There are 10 hidden switches. A switch that is on adds its own fixed numbers to the row, and there is some noise. The rows also spread widely along 12 directions, which tell nothing about the answers.
In the rows, zero is written as 100.
Some rows, each with its switches (1 for on, 0 for off) after it:
90 97 112 107 95 65 115 95 72 119 139 87 85 65 101 116 89 104 90 127 100 107 104 107 85 105 113 132 96 87 128 101 => 1 0 0 0 0 1 0 0 1 0
111 101 102 88 100 122 91 56 83 99 77 115 102 87 81 77 65 100 106 98 102 126 97 104 115 130 102 107 112 104 110 105 => 1 0 0 1 0 1 0 0 0 1
105 98 113 64 100 106 65 89 82 105 112 124 107 122 96 78 75 113 112 99 77 112 122 103 105 114 106 64 113 122 95 103 => 0 0 1 1 1 0 1 0 1 1
80 103 138 81 132 100 107 83 81 96 102 87 90 86 86 96 103 111 100 117 92 113 85 87 117 106 90 116 125 143 103 74 => 0 0 0 0 0 1 0 0 0 1
84 99 106 66 84 92 104 62 78 70 75 134 90 77 89 79 89 114 113 55 86 129 133 121 107 106 119 60 149 109 92 113 => 1 0 1 1 0 1 0 0 0 1
101 92 110 81 125 93 102 110 102 108 102 89 96 99 98 98 109 113 96 112 89 80 85 107 126 109 111 109 116 131 111 88 => 0 0 0 1 0 1 0 1 1 0
98 79 119 77 87 128 97 118 88 83 125 89 113 102 101 124 83 105 89 90 100 98 114 76 108 90 113 122 92 134 114 98 => 1 1 0 0 0 0 0 0 1 0
88 107 116 80 131 114 79 97 87 76 120 80 115 90 81 133 118 120 93 99 50 88 75 53 107 101 105 132 114 125 113 73 => 0 0 0 1 1 1 0 1 1 0
97 106 70 116 105 97 82 74 85 99 103 128 83 71 84 93 86 102 149 102 86 126 75 97 96 132 109 86 103 68 100 108 => 0 0 0 0 1 1 0 0 1 1
115 79 107 76 91 127 88 86 84 110 129 70 120 106 114 106 62 105 78 125 103 90 96 96 134 95 103 156 64 119 114 103 => 1 0 0 1 1 1 1 1 0 0
92 101 124 93 86 78 96 104 72 112 105 110 91 66 83 129 89 95 88 75 89 90 119 82 89 103 113 126 117 116 110 80 => 1 0 0 0 1 0 0 0 1 1
109 115 155 79 127 131 122 80 73 104 92 79 116 113 112 69 82 129 87 119 138 134 104 96 123 128 89 95 124 151 103 105 => 0 0 0 0 0 0 0 1 1 0
127 128 94 111 106 129 87 84 83 117 91 86 119 94 105 83 72 108 113 119 104 97 78 84 104 131 112 145 90 96 138 94 => 1 0 0 1 0 1 0 0 1 1
117 106 108 91 116 103 109 102 104 100 98 92 112 113 103 101 121 141 102 98 95 103 93 133 97 109 124 54 115 104 95 105 => 0 0 1 0 0 1 0 1 0 0
119 72 136 49 91 93 68 115 88 111 142 102 102 138 108 93 79 116 75 120 76 113 129 125 100 99 114 58 99 135 106 113 => 1 1 1 1 0 1 0 1 1 1
88 95 122 66 97 114 88 73 71 82 131 102 109 115 110 83 79 121 116 106 84 143 111 99 103 104 100 69 108 111 93 117 => 1 0 1 1 0 0 1 1 0 1
63 68 97 56 99 129 89 91 103 57 96 130 93 99 82 80 75 93 131 91 90 119 116 91 140 97 104 78 111 150 83 103 => 0 0 1 0 0 1 1 0 0 1
119 102 131 70 92 108 90 92 88 112 98 98 122 112 88 96 78 108 67 108 97 94 125 114 107 109 114 110 102 135 116 97 => 0 0 1 0 0 1 0 1 0 1
120 86 139 88 105 82 96 90 80 138 122 72 82 93 104 130 103 122 62 107 92 99 94 116 96 97 100 116 101 107 101 83 => 1 0 0 1 0 1 0 0 1 1
112 76 109 81 95 148 76 85 94 90 97 102 102 111 86 116 76 109 93 84 107 125 97 77 121 113 99 97 90 118 91 107 => 1 0 0 0 0 1 1 1 1 0
105 90 121 88 109 109 111 101 91 106 120 91 105 104 100 86 76 111 90 138 120 114 112 108 109 117 107 101 93 127 114 110 => 0 0 0 0 0 1 0 0 1 0
81 126 110 74 105 117 125 75 66 68 85 92 130 98 124 58 94 125 116 81 111 111 112 95 125 107 119 113 138 128 124 109 => 1 0 0 0 0 0 1 1 0 0
80 80 123 83 116 86 88 126 102 95 111 118 83 93 60 132 113 95 107 89 64 99 93 81 95 105 108 78 120 129 93 75 => 1 0 0 0 0 0 0 1 0 1
107 122 88 118 124 102 124 93 97 105 86 93 114 82 100 70 93 117 123 133 109 101 76 124 97 133 129 109 105 96 134 100 => 1 0 0 0 0 1 0 0 0 1
104 71 84 87 88 139 97 109 111 100 78 113 109 82 84 101 58 79 107 95 121 72 102 92 146 111 112 142 77 141 102 95 => 0 0 0 0 1 0 0 0 1 1
114 129 127 107 111 126 115 107 83 104 82 78 103 87 124 94 93 126 115 94 128 106 87 79 114 120 108 118 115 130 110 85 => 1 0 0 1 0 1 0 1 1 1
99 82 109 78 128 102 93 92 101 110 102 83 80 93 105 106 106 124 107 108 79 97 66 127 122 101 107 97 112 123 100 80 => 1 1 1 1 0 1 1 0 1 1
110 107 116 82 72 96 115 135 76 111 107 91 96 106 162 70 79 118 125 93 140 97 124 120 125 91 125 94 106 139 109 109 => 1 1 1 0 0 1 0 1 1 1

New rows, each followed by its switches (1 for on, 0 for off):
82 98 111 101 96 108 138 89 83 72 112 100 102 73 102 91 81 117 111 111 125 138 119 105 94 113 119 88 108 106 110 121 => 1 0 0 0 0 1 0 0 0 0
118 101 110 102 94 77 105 104 79 128 119 79 98 87 115 122 105 119 88 100 101 85 91 115 100 96 116 121 94 93 108 93 => 1 0 0 0 1 1 0 1 0 0
86 101 118 101 115 92 122 75 88 99 85 110 71 58 85 101 90 108 116 98 110 127 87 109 116 125 98 96 127 112 89 93 => 0 0 0 1 0 1 0 1 0 1
133 121 91 84 90 125 81 70 89 108 41 115 115 93 89 87 82 110 92 53 100 87 102 114 114 124 126 116 129 112 127 96 => 1 1 1 0 0 1 0 0 1 0
111 62 97 82 91 136 115 103 102 107 144 61 110 120 147 104 79 128 113 130 130 102 87 131 142 78 100 103 52 108 78 121 => 0 0 1 1 0 0 1 1 0 0
114 118 126 67 75 110 79 115 74 107 110 92 129 125 122 103 88 118 89 71 86 77 134 87 101 87 122 114 109 131 116 88 => 1 0 1 1 0 0 1 1 0 1
109 77 146 39 106 83 85 85 73 121 102 103 85 136 113 63 96 116 72 94 102 110 129 129 137 93 92 68 135 157 86 98 => 0 0 0 0 0 1 0 0 1 1
91 110 101 121 98 95 133 111 90 97 121 91 96 67 108 123 101 119 126 99 114 101 98 98 88 105 118 108 101 87 104 97 => 0 0 0 1 0 0 0 0 0 0
102 98 82 97 81 113 114 62 76 89 93 90 110 71 121 88 83 113 105 86 115 108 93 117 123 107 121 135 97 86 119 122 => 1 0 0 0 0 1 0 1 1 1
88 106 105 80 116 94 106 112 95 106 88 103 103 92 99 84 101 104 116 100 98 80 95 104 128 109 114 110 126 138 114 88 => 0 0 1 0 0 0 0 1 1 0
121 95 92 106 94 92 87 110 95 104 112 110 85 100 109 123 115 130 130 74 84 110 85 110 88 105 120 46 103 74 74 102 => 1 0 0 1 1 1 0 1 0 1
100 112 114 72 120 125 98 121 106 76 94 96 126 114 99 89 105 127 106 102 86 89 107 90 114 112 123 83 121 146 114 96 => 0 0 1 1 0 1 0 1 1 0
109 117 107 88 104 102 126 122 97 104 112 85 138 110 124 69 86 124 105 134 112 78 119 130 106 112 135 101 101 124 132 112 => 0 0 1 1 0 0 0 1 0 0
105 83 122 78 107 103 102 106 101 94 95 100 101 95 83 110 96 109 80 98 89 98 100 117 108 108 123 96 112 135 113 92 => 1 1 0 0 0 1 0 1 0 1
105 85 127 90 72 72 100 106 70 141 118 96 76 73 107 119 69 85 83 100 118 87 118 103 113 88 100 147 89 125 102 82 => 1 0 0 0 1 1 0 0 0 1
99 117 149 77 71 85 115 94 57 106 91 107 92 76 111 89 68 106 75 73 126 109 159 91 102 107 114 122 135 141 117 95 => 1 0 0 1 0 1 0 0 1 1
106 108 109 71 103 125 77 104 82 93 112 105 134 123 92 84 77 100 105 107 86 88 113 69 115 106 108 119 100 136 118 93 => 0 0 0 0 1 0 0 0 0 0
121 94 111 113 113 122 138 107 119 112 64 94 104 79 87 107 86 121 78 107 145 92 102 135 111 138 131 97 99 123 110 104 => 0 0 0 0 0 1 1 1 1 0
110 81 108 80 109 126 79 115 109 71 118 117 109 124 85 109 99 124 115 100 77 120 104 94 99 113 117 34 99 118 76 108 => 0 0 0 1 1 1 0 1 0 1
107 127 111 81 101 108 91 76 76 106 73 110 115 86 88 84 80 105 101 89 97 92 110 94 115 115 108 125 125 127 116 87 => 0 0 1 0 1 1 0 0 0 0
105 94 117 95 82 99 101 89 78 105 139 92 96 94 110 116 78 117 94 107 103 115 121 105 89 98 110 105 85 92 102 105 => 0 0 0 1 0 1 1 0 0 1
155 81 73 75 73 134 74 104 96 117 93 92 119 141 154 72 81 125 114 79 120 80 97 128 150 95 121 87 77 106 89 122 => 1 0 0 1 1 1 0 1 1 1
144 109 127 119 83 109 109 113 78 143 109 75 92 99 137 115 80 125 104 103 149 111 91 109 100 107 104 102 75 100 85 97 => 1 0 0 0 1 1 0 1 0 1
88 93 94 98 118 93 96 77 91 87 99 110 84 74 82 107 104 114 113 95 74 123 74 115 96 124 122 86 121 90 114 101 => 1 1 0 0 0 1 1 1 1 1
91 67 113 69 92 95 97 103 96 93 105 122 104 95 72 100 81 92 78 98 87 102 126 113 108 113 122 89 108 129 112 111 => 1 0 0 0 0 0 0 1 1 1
72 96 102 78 113 108 115 74 92 67 106 104 125 75 70 98 85 104 87 109 76 98 112 101 108 119 122 128 115 116 131 104 => 0 0 0 1 0 0 1 1 0 0
80 103 124 75 103 104 106 94 74 69 118 112 99 98 113 79 84 123 123 100 100 134 125 92 110 109 110 64 122 130 88 110 => 0 0 0 1 1 1 1 1 0 1
94 86 130 73 94 98 95 95 83 104 111 99 95 99 94 108 85 103 80 98 99 102 118 101 116 99 106 112 105 134 101 92 => 0 0 0 0 0 1 1 1 0 1
84 92 108 71 87 101 70 122 92 73 110 134 101 100 73 108 84 86 114 79 63 100 127 59 100 106 119 91 116 131 110 90 => 1 0 0 1 0 1 0 1 0 1
122 119 123 80 103 85 95 95 72 130 73 110 102 102 112 58 80 109 94 98 116 98 114 119 120 128 116 97 130 137 117 97 => 1 0 0 0 1 1 0 1 1 1
145 121 122 86 109 134 70 81 81 122 119 62 140 141 118 101 90 134 73 118 87 88 87 96 102 109 108 131 80 105 124 91 => 0 0 0 1 0 1 1 1 0 1
86 110 115 109 114 105 131 128 99 97 95 100 87 75 103 107 96 108 138 98 126 101 90 83 115 115 106 99 116 128 92 85 => 0 0 0 1 0 0 0 1 0 0
96 83 118 67 106 104 92 93 90 88 119 99 97 104 98 97 89 110 97 106 82 104 104 107 117 97 107 100 110 132 105 92 => 0 1 0 1 0 1 0 0 0 1
67 96 103 78 110 74 101 85 83 84 89 126 95 63 66 99 102 92 110 81 63 94 103 98 107 108 118 109 139 121 113 83 => 1 0 0 0 1 0 0 0 0 1
69 61 131 44 90 114 108 68 75 64 106 119 76 98 110 70 67 110 103 85 119 154 138 106 148 100 90 63 128 152 69 124 => 0 0 0 1 0 1 1 1 1 1
90 78 106 74 88 87 90 86 66 101 146 91 88 110 135 106 105 124 121 83 89 108 101 108 118 68 97 89 97 97 73 102 => 0 0 0 0 1 0 1 0 0 1
76 109 123 83 103 93 106 87 75 79 101 117 94 81 88 87 88 111 104 93 96 126 125 91 99 121 116 89 132 124 112 104 => 0 0 0 0 0 1 1 1 1 1
118 98 110 82 98 94 73 113 83 128 113 99 96 104 103 114 83 95 105 93 87 72 89 89 124 100 100 133 100 125 107 76 => 0 1 0 1 1 0 0 1 0 0
109 83 109 79 116 88 81 98 99 111 94 102 80 96 91 125 122 117 102 73 69 82 76 111 123 95 104 85 120 116 75 74 => 0 0 0 1 1 1 0 1 0 1
55 108 120 104 120 97 126 85 80 77 126 109 96 48 66 98 68 91 115 140 97 131 107 70 90 135 102 130 114 116 130 100 => 0 0 0 1 0 0 0 0 1 0
95 96 71 122 100 70 115 99 103 110 98 111 75 58 95 113 103 109 131 94 91 94 78 133 94 119 133 94 104 66 109 99 => 1 0 0 1 0 1 1 1 0 1
90 94 104 84 89 116 112 62 77 71 99 94 118 78 92 113 98 116 91 69 88 107 105 101 103 93 117 121 111 97 109 105 => 1 0 0 0 0 0 0 0 0 1
118 126 150 66 100 126 85 105 81 84 116 86 152 134 94 101 93 132 62 108 80 103 138 85 79 106 124 92 108 142 125 98 => 0 0 1 0 0 1 0 1 0 1
94 82 130 93 77 115 111 120 90 87 111 107 94 70 90 132 69 99 86 92 124 110 131 79 105 107 113 111 89 137 91 101 => 0 0 0 0 1 1 0 1 1 1
106 131 114 74 80 124 105 81 61 89 71 109 130 90 126 56 59 107 108 72 126 95 135 84 136 119 115 135 126 143 120 107 => 0 0 0 1 1 0 0 1 1 1
95 104 95 93 98 78 90 96 80 97 118 121 92 81 93 101 92 108 118 97 81 110 108 95 97 120 117 86 117 92 106 108 => 0 0 0 1 1 1 0 1 1 0
105 102 131 64 115 110 97 69 70 101 91 96 98 112 122 62 82 123 104 100 113 124 97 120 140 110 98 89 125 146 94 100 => 0 1 0 0 1 1 1 1 0 1
74 69 94 97 74 97 129 115 105 66 105 129 83 61 85 118 85 96 116 80 114 113 129 110 105 104 129 77 102 111 87 116 => 0 0 0 0 0 1 0 1 0 1
70 99 111 105 109 104 105 64 84 68 100 124 80 43 55 133 86 97 121 81 76 138 82 80 90 127 101 104 125 93 98 92 => 0 1 0 1 0 0 0 1 0 1
86 93 125 75 118 114 113 89 98 72 85 115 105 89 78 81 90 119 99 107 96 136 113 116 103 127 120 53 130 137 103 114 => 1 0 1 0 0 1 0 1 1 1
125 99 132 96 92 101 109 63 74 122 111 92 93 95 109 96 72 122 82 114 125 136 109 128 100 121 98 90 98 95 92 115 => 0 0 0 1 0 1 0 1 0 1
101 95 131 42 103 89 66 57 69 100 103 117 113 109 72 100 92 109 69 77 51 103 122 107 112 102 97 90 138 125 97 95 => 0 0 1 1 1 0 0 1 0 0
90 94 106 73 93 107 84 64 66 97 93 116 92 87 102 72 63 96 109 92 103 128 107 94 132 117 99 112 113 123 104 109 => 1 0 0 0 1 1 1 1 1 1
95 95 116 90 87 75 118 110 90 115 109 98 79 74 111 112 93 109 105 95 109 87 117 125 109 90 114 105 109 116 94 89 => 0 0 1 1 0 1 0 0 0 1
97 104 108 92 121 101 124 65 85 103 89 93 95 88 106 73 92 122 106 113 121 121 87 131 125 123 106 97 118 110 104 108 => 0 0 0 0 0 1 1 1 0 0
83 88 108 82 126 88 112 97 94 87 119 76 101 85 103 113 128 126 100 108 72 82 77 115 118 85 114 110 110 121 99 82 => 0 0 0 0 1 1 0 0 0 1
106 122 111 115 109 87 90 115 85 112 116 112 96 84 79 128 99 111 123 96 78 104 94 73 65 122 113 88 112 87 107 81 => 1 0 0 1 1 0 0 0 0 0
93 95 124 87 128 107 101 98 88 115 114 81 104 96 96 92 87 101 100 139 100 100 74 93 125 116 93 133 98 136 114 87 => 0 0 0 0 0 0 0 1 1 1
71 74 114 85 94 86 128 104 94 77 114 96 89 68 96 122 103 113 91 90 97 104 115 115 105 91 127 100 109 117 101 101 => 1 0 0 0 0 1 1 1 0 1
61 81 89 86 77 61 103 97 80 93 114 137 77 56 78 104 84 75 118 81 82 92 127 99 106 101 118 118 120 105 113 100 => 0 0 0 0 0 0 0 0 1 1
87 112 92 101 120 101 122 73 95 88 62 108 99 61 86 88 101 117 114 86 100 94 89 122 116 122 125 108 128 111 109 89 => 0 0 0 0 1 1 1 0 0 1
91 70 124 36 87 62 96 58 67 95 110 125 93 101 100 61 79 107 70 92 82 116 147 150 133 99 109 71 136 131 93 122 => 0 0 0 1 1 1 0 1 0 1
95 97 83 102 95 103 103 90 93 88 103 120 94 82 96 95 80 107 135 90 92 113 98 114 94 119 126 85 108 87 113 106 => 1 1 0 1 0 0 1 0 0 1
